There are 9 hidden switches. A switch that is on adds its own fixed numbers to the row, and there is some noise. The rows also spread widely along 10 directions, which tell nothing about the answers.
Some rows, each with its switches (1 for on, 0 for off) after it:
[ -3   9  -7  10   0  -1 -10 -22  -4   1  19   4 -21 -10  21 -12  45  44
  19 -21 -17  32  33 -20  26 -25]
0 0 0 0 1 1 0 0 1
[ 20 -12  23  21  11  12 -15 -18  14 -15  12  51 -13 -48  -2 -15  37   2
   2 -27 -20   6  69 -27 -55 -16]
1 0 1 0 1 1 0 1 0
[ 22  51  53 -18 -50 -43 -16   1  10  12  -1  25  33  -5 -17 -31  41  15
  37  -6  10  42  36 -52 -53 -34]
1 1 0 0 1 0 1 0 1
[  2 -24   8  12  13 -13 -13 -31  12  -6  37  -2  -8 -40  -5  -5  25   2
   5   0   2  19 -10 -28  25 -32]
1 1 0 0 0 0 1 0 0
[ -4  22  21 -29 -31  -7  -7 -17   8   5 -14 -28 -14  31   5  -9  39  24
   6   0  20  27 -26 -21  28  -3]
0 1 0 1 0 0 1 0 1
[  1  -7  -5   4 -10 -48 -22 -31  12  -4 -14 -13  -9  17  19 -11  22  -6
  29  23   3 -26  22 -14  21  19]
0 0 0 1 1 0 0 0 0
[  5 -46  -5  37  20 -47 -16 -48  11 -17  14 -11 -47  -5  34  12  46   4
  26  39   0 -24  16 -16  52  14]
0 0 1 0 1 0 1 0 1
[ 12  13 -11 -12   2   4   4  -7   5  -5   7 -26  -2 -22 -14 -24  14  14
  13 -12 -11  44  -9  13  19  -4]
0 1 1 0 1 0 0 0 1
[ 17  36  34 -26 -79 -15   6   7   7   3  -5 -17 -24  20  -8   2  42  18
  29  24  -2  44 -29  11 -25  -3]
0 0 0 0 1 0 1 0 1
[ 20  28  29 -14  -9   6  -6 -16   8  -9 -13   9  -6 -13 -20 -20  34   5
  -2 -23 -12  32  22 -15 -30  -1]
0 1 1 1 1 0 0 0 1
[ 13  20  11  21  -6 -44 -23  -5   0   9  28   4 -19 -30   9   2  19 -26
  22   4 -31  10  12  18   4 -17]
0 0 0 0 1 1 1 0 0
[  7  14  -7  -6  -5  25 -10   8  11 -11  10   7   0 -24  11 -26   9  -1
  -3 -50 -15  10  21  11 -10 -20]
0 0 1 1 0 0 1 1 0
[  2  33  18 -15  -8  -1   0   3   2  13  -8 -18 -26  22   4   3  32  13
   6  -3  -3  19 -19  15  14   6]
1 0 1 0 1 0 0 0 1
[ -9  12   0   6 -30 -21  -4  24  33   2  37  -7  14 -25  39  -3  -3   8
  10   3  18   3  -8  22 -14 -27]
1 1 1 0 1 0 1 1 0
[ -3 -17 -19   9 -14  -3   9 -17   3  -8  27   2 -14 -17  26  -7  31  34
  15  -2   0   9  19  -7  11 -11]
0 0 0 0 0 0 1 1 1
[  6  21 -35 -16   9 -30   2 -13 -12  13   2 -36  33 -12 -13 -37   0  13
  37  -6  -2  27   9   3  35   3]
0 1 0 0 1 0 0 0 0
[-12  -5  32  -7 -19  19  -4  -6  30   8  14  11  -7  -4  14   1  27  28
  -6 -11  38  10  -9 -25  -8 -23]
1 0 0 0 0 1 1 0 1
[ 26  -6   9   4  31   3 -20 -32   1  -8   3  -8 -37 -29  -5 -20  52   0
   9 -18 -21  43  15 -23  34  -9]
1 1 1 0 1 1 1 0 1
[  8  14  -4  -4 -16  -4  17  -8   3  -3   5 -12 -14 -11  -1  13  14   5
   1   3 -11   4  -5  34 -15  16]
0 0 1 1 1 0 0 0 0
[ -9  28   3  -5  37 -10 -13  -5  -3  26  -1   0   3   8  14 -16  11  -3
   1 -28   6  -5  15   1  25   3]
1 0 0 0 1 0 0 0 1
[ 16  14   0 -16   3 -12 -47  -2  27 -10 -23 -23   4   8  14 -56  13 -21
  31 -34   1  10  16 -13  40 -10]
0 0 1 1 1 0 1 0 1
[ 22  -7  -2  -1 -17  -2 -20  -8   8 -19  14   8 -11 -30  -5 -36  23  -4
  19 -19 -29  24  31 -11 -12 -19]
0 1 0 0 0 0 1 0 0
[ 27 -11  13   2 -23  -4 -25  -7  14 -24  15   6 -48 -33   0 -21  40 -23
  17  -5 -42  31   5   1  -5 -19]
1 0 0 0 0 0 1 1 1

New rows, each followed by its switches (1 for on, 0 for off):
[-10  -5   5  11  12 -30 -53   3  37  -2  11  10   4 -12  42 -28  -7 -44
   5 -24   8 -38  20  -8  16 -23]
1 0 0 1 0 0 1 1 0
[-19  -2 -20  11   4 -16   2  -9   1  17  21   1   5  -6  38   1  10  23
  10  -4  18 -20  19   1  19  -3]
0 0 0 0 0 1 1 1 0
[ -3  -1  17  -8  10   4  20 -39  -1   8   2  14  14 -15 -27   6  27  23
  -9  -7  23   1   5 -35 -17   1]
1 0 0 1 0 0 0 0 0
[  3  16  20  -2 -31 -34 -11 -12  10   6   7   0   7   7  11 -14  34  23
  35   7  16  17  13 -29   4 -19]
0 0 0 0 1 0 1 0 1
[  4  -3   8 -10  10 -14   2 -14  14  10  -6  -4  -1 -13  -9 -10   3 -12
  -4   8  12  -3   1   6 -12  28]
1 1 0 0 0 1 0 0 1
[  7 -37  17 -10 -19  -1   2 -41  25 -18  -2 -14  -8 -14 -28 -11  28  21
  11  30  22  26 -24 -34   1   6]
0 1 0 0 0 0 0 0 1
[ 12  -8  20  -3   4 -18 -14 -13  25   2   9   5  20 -32 -12 -20   2 -21
   9   1  24   4   7 -15 -20  -7]
1 1 0 0 1 0 1 0 0
[-14  11  -5  17   5 -44 -33   6  26   8  19 -17  -1  -6  38  -7  -5 -11
  16   6  -1 -12   2  19  33 -11]
0 1 1 0 1 1 0 0 0
[ -7  -6   1  21   8 -31 -19 -38   1  -6  21   8 -29  -2  40   0  48  21
   4  -7 -11  -2  34 -33  35 -15]
0 1 0 1 0 0 1 0 1
[ 15   8  11  24   5 -24 -14 -21   2  -4  16  29 -40 -36  28   7  32 -29
  -6  -9 -33  -4  43  13 -23   7]
0 0 0 1 1 1 1 1 1
[ 23 -14   3  -5  -4 -12  -9 -18   2  -3 -11   7 -12 -12  -7 -21  27  -9
  22  -1  -6  -4  36 -12 -14  17]
1 0 0 0 0 1 1 0 0
[  6   1   4  -1 -17 -35   5  -7   5   5  -5  -5  -4   4  15  -6  26   8
  25  20  12 -11  10  -3   0  15]
1 0 1 0 0 0 1 1 1
[ 17 -24   5  -5  -5 -20  -2 -33  25 -13  -9   8  26 -24  -8 -30  11  -5
  22   2  31  -8  38 -31 -25  15]
0 0 0 1 1 0 1 0 1
[ 13  25  18  -1 -39 -22 -18   5  19 -10   7   1 -14  -6  18  -8  25  -3
  10  -6 -15  11  16   9 -22 -12]
0 1 1 1 1 0 1 0 0
[ 15  54   9  12  -7 -39 -32   8  -2   0   9  23  -9 -28  17 -25  23 -22
   9 -35 -59  20  53   7 -19 -21]
0 1 1 1 0 1 0 1 1
[  9  23  18  17  50 -44 -40 -31 -18  22  -3  10 -31   0  10 -13  38 -32
   3 -18 -30  -3  33 -18  44   3]
0 1 0 0 0 1 1 0 1
[ 11  21 -18   1  -8 -21  -6  -6   5  -3  35  -9  21 -59 -10 -29  10   7
  26 -27 -27  49   9  -6  17 -42]
1 0 0 1 0 1 0 0 1
[  9  33  10  -2  -4 -31 -11  -5   1   3   5   6  22 -24 -14 -19  18  -7
  19 -19 -15  12  14 -15  -7 -23]
1 0 1 1 0 0 0 1 0
[ 17  42  16 -12  -9 -24 -34  34  22   7 -10  13  16   1  26 -49   2 -24
  19 -38  -6  -2  54   7 -31  -4]
1 1 1 0 1 0 1 0 1
[  9  11   9   3   1 -25 -10  -6   5   3  17   0   7 -25  -1 -14  21  -2
  14  -7  -4  17   3 -13   6 -23]
1 1 1 0 0 0 1 1 0
[-15  22  20  20   7 -27  -1   2  -1  27  36  30   6 -12  23  17  12   2
  -7 -14   6 -24  20   0 -16 -20]
1 0 0 0 0 0 1 0 0
[ -2  11 -18  18  33 -46  -6  -5 -12  27  23  -8  -6 -22  19   6  -2 -29
  10   0 -15 -23  10  29  32  10]
1 0 0 0 0 1 1 0 0
[ 13   7  16  -1  13 -18 -36 -19   8  -6 -22  23 -15   5  13 -41  30 -16
  10 -16 -14  -6  60 -25 -19  14]
0 1 0 0 1 0 0 1 1
[  6   1 -18  -5 -38 -17 -19   5  14 -12  10 -30  -2   6  16 -32  24  28
  49  -6  -8  23   2  -8  41 -29]
0 0 1 0 0 0 1 0 0
[ 19  28  38  -6 -25 -17 -24  20  27   4 -11  22 -12  -1  21 -18  19 -19
   5 -12  -1  -3  40   9 -53   8]
1 1 1 0 1 1 1 0 1
[  6  15  21   3 -15 -41 -32   4  17   8  -8   3  -8  16  26 -18  30  -3
  30   0   3 -11  27 -17  12  -4]
1 0 1 0 0 1 1 0 1
[ -7  -6   2  28   7 -39 -33  -3  36  -6  25   9   9 -20  44  -6  -4 -19
  10  -8  11 -37  26   2   9 -19]
0 0 1 1 1 0 1 0 0
[ 26   9  13  -3  40 -35 -26 -46 -12  13  -8 -25  -7 -26 -39 -21  27 -35
  22   4 -14  34 -13 -19  47   5]
0 1 0 0 1 1 1 0 0
[  1  12  -8  -6  -7 -16 -24   1  23  -2   3 -14  19   1  29 -32  14  12
  28 -26  15   0  22 -16  26 -23]
1 0 1 1 1 0 1 0 0
[  7  -6   9  -6  -9   1 -26  -1  20 -11   5 -20 -35   5  16 -14  30  -1
   8  -6  -9  13 -17   0  31 -13]
1 1 1 0 0 0 1 0 0
[ 13   1 -33  -8 -17   0   3  -1  13 -16   7 -20   4 -16  25 -31  14  23
  29 -23  -3  16  31  12  13  -1]
0 0 1 1 1 0 1 0 1
[ 14  35  12   0 -37 -35 -10   1   3  -1  16  -8   7 -22 -15 -12  26   5
  41   7 -25  40  -6   0  -4 -33]
0 0 1 0 1 0 0 1 0
[-15  -7   8  35  16 -26 -17 -12  19   9  25  15 -21  -5  56  16  23  12
   0  -1  15 -32  32  -1  15  -5]
0 0 1 0 1 1 1 0 1
[ 20   5  24 -13 -38 -27 -14  -8  20  -7 -19 -11  -4  17   3 -25  43  16
  45  15  17  15  14 -29  -2  -1]
1 0 1 0 1 0 1 0 1
[ -6 -25  -7  43  42 -32 -22 -41  -2   1  34  29 -19 -21  45  -4  39  15
  11 -14  -6 -22  63 -34  32 -17]
0 0 0 0 1 0 1 0 1
[ 11  20  11  17   1 -17  -7  -1   4  -2  21  18  -8 -27   3  -7  20   0
  12 -14 -26  11  29  10 -17 -15]
0 0 1 0 1 0 0 0 1
[ -4   5  -7 -15  10  20  10  -8   6  10  10 -18  20  -6  -2 -22  20  43
  12 -30  29  26  -8 -22  35 -21]
1 0 1 0 0 0 1 0 1
[ 27  28   6 -10   3  -8 -19  26  16  -3 -13  19   1 -17   6 -44  -6 -37
   7 -34 -28  -3  58  29 -52  19]
1 1 1 0 1 0 0 0 1
[  1   0   2 -10 -14 -28   3 -23  12   0   5 -33   3  -5   4  -4  29  13
  22  15  20  18 -32 -17  41  -9]
1 0 1 1 0 0 1 1 1
[  5   8   5 -16 -23   8  22 -12  -8   9   4  -5  -3   4 -12   0  26  30
   9  -1  12  14  -3  -4 -12   4]
0 0 0 0 0 0 1 0 0
[ 31  -7  35 -20  -9  -6 -41 -23  24 -12 -28   1  -7   1 -22 -52  44 -14
  36 -12   7  28  20 -53   1 -10]
1 0 0 0 1 0 1 0 1
[ 10  18  21   0 -13 -56 -33  -8  19   2  -3 -14  13  -3  -5 -23  18 -13
  39  18  -1  11   4 -22  12 -16]
1 1 1 0 1 0 0 0 0
[  4   8 -21  13   3 -26  28 -20 -28  11  37  -3 -14 -32  11   9  36  26
  15   2 -19  21  10   5  19  -6]
1 0 0 0 0 0 1 1 1
[ 12  28  34 -11   5 -14 -26   0  10  10 -15  22  -4   2   2 -22  17 -36
  -5 -31  -6 -12  27  -7 -22   3]
1 0 0 1 0 0 1 0 1
[  8   6   5  -7 -39 -31  -2  -2  17  -7   5  -4   8 -12  -5 -23   8   5
  24  18  -5  14  11  -1 -25   2]
0 1 0 0 0 0 0 0 1
[ 15  -3  14  11  43   0 -23 -22   5  -1   6  14   4 -28 -17 -30  20 -14
   7 -37  -9   9  24 -25  20 -18]
0 0 1 0 0 0 1 0 1
[  1  19 -28   1   5   8  24  -9 -23   5  18   5  -1 -11  25 -15  37  56
   6 -33 -11  22  46  -5   6  -5]
0 1 1 0 0 0 1 1 1
[ 15  -6 -12  15  38 -15  -3 -11  13  -5  15  12   3 -57  -2 -11 -11 -38
  -6 -22 -21 -15  32  24 -12  14]
1 0 1 1 0 1 0 0 1
[  4  36  45   7   3 -28 -18 -20   1  12   7  16   1 -10   1   5  43  -3
   5 -15   5   9   6 -34  -2 -31]
1 0 1 1 1 0 1 1 0
[ 18  14  36 -15  15 -36 -30 -36  -4  18 -24  -4   8   0 -33 -26  39 -15
  24   0  10  20   7 -55  20  -4]
1 1 0 0 0 1 1 0 0
[ 11  39   7 -10 -27 -29  -4  -6 -18   9 -13   1 -22  16  11  -4  35  -8
  14  -7 -27  -2  21  10 -11  13]
0 0 0 1 0 0 1 1 0
[ 13  35 -19 -12   1 -14 -27   8  -2   1   6 -14   0 -22   8 -42   1 -31
   9 -41 -36  21  14  21  17 -13]
0 1 0 1 0 0 1 1 0
[ 11  48  -1 -17  -7  -5 -10   3  -8  13  -1   8  13  -2  16 -36  30  17
  18 -52  -8  26  47 -15  -3 -19]
1 0 0 1 1 0 1 0 1
[  1   9 -13   5  35  -9 -22 -21   3   4  15  -5  -5 -19  24 -25  22  -4
   7 -39  -5   9  22 -12  46 -18]
1 0 0 1 1 0 1 0 1
[-16   0  20  19  -9 -29 -23  -7  33  10  39   6  12 -28  27   4   4   3
   3   5  27   0  -1 -11   0 -33]
0 1 0 0 1 1 1 0 0
[  0  23  33  10  24 -12 -29 -17  20  -1   7   9 -12 -17   5  -5  20 -19
 -18 -23  -9   9   3  -8   4 -17]
0 1 1 1 1 0 0 0 1
[ -6  17   5 -12 -30 -16  15   9  19  10  25 -20  28 -13   6  -8   8  34
  15   2  31  26 -21  -3   2 -22]
1 1 1 0 0 0 1 0 1
[-19  18 -15  15 -11 -19   6  28  23  12  57  13  45 -42  42 -11 -17  23
   3 -26  20  -5  21  12 -20 -44]
1 1 1 0 0 0 1 1 0
[ 11 -10  14   0  -4  21 -12  -5  28 -13  22  10  12 -36  -6 -25  21  19
  15 -31  15  25  14 -28 -10 -42]
1 0 1 0 1 0 1 0 0
[ 24   1 -21 -12   6 -25  -1 -22  -5  -4 -19 -26   3   2   1 -36  26  13
  37   1   0  16  32 -10  25  25]
0 1 1 0 1 0 1 0 1
[  7  -9  25   6  -2  -6   0 -14  14   3  20  25  12 -33 -15  -5  13  -3
   2  -7  14  -3  14 -21 -33 -17]
1 0 0 0 0 0 1 0 0
[ -3 -37 -17  39  19 -21 -11 -10  37 -14  50   9  11 -55  33  -9 -10  -4
  13  -4  11 -17  24   6  10 -23]
0 0 1 0 1 0 1 0 1
[ 18  -2 -15 -15 -32   5  38 -45 -14 -15   6 -20 -12 -20 -25  -2  53  58
  26  11  -8  57   4 -18  -1   5]
0 0 0 1 1 0 0 0 1
[  1 -18   4  12  -3 -30 -25 -13  30  -9   5  -2   6  -7  14 -19  16   5
  33  10  12 -13  21 -22  10 -12]
1 0 1 0 1 0 0 0 0
[  4   9  -1 -13 -40   7  21  -8 -12   2  -6   6 -47  15  22   8  58  46
   9   8 -17  15  26   5 -23  23]
1 0 0 0 0 1 0 1 1
[ -1 -15  22  -7 -10  28 -17 -10  49 -22  19  16   5 -38   6 -25   9   8
 -15 -28  20  23  10 -25 -31 -30]
1 1 0 1 1 0 0 0 1
[ 11  27  25 -14 -49 -26  -3   5  12   8   2  -1  19   0 -10 -14  17   7
  32   7  14  18   3  -6 -31 -14]
0 0 0 0 1 0 1 0 0
[ 24  34 -19  12 -21 -47  -2   7 -11  -2  29  -7 -31 -42  22  -2  10 -43
  16   0 -61  15  14  62  -9   4]
0 0 0 1 1 0 1 1 1
[ 18   1  41  -1  21  11 -14 -46   5  -9 -12  20 -31 -17 -28  -4  44 -15
 -13 -17 -13  18  11 -28 -14   6]
0 0 0 1 1 0 0 0 1
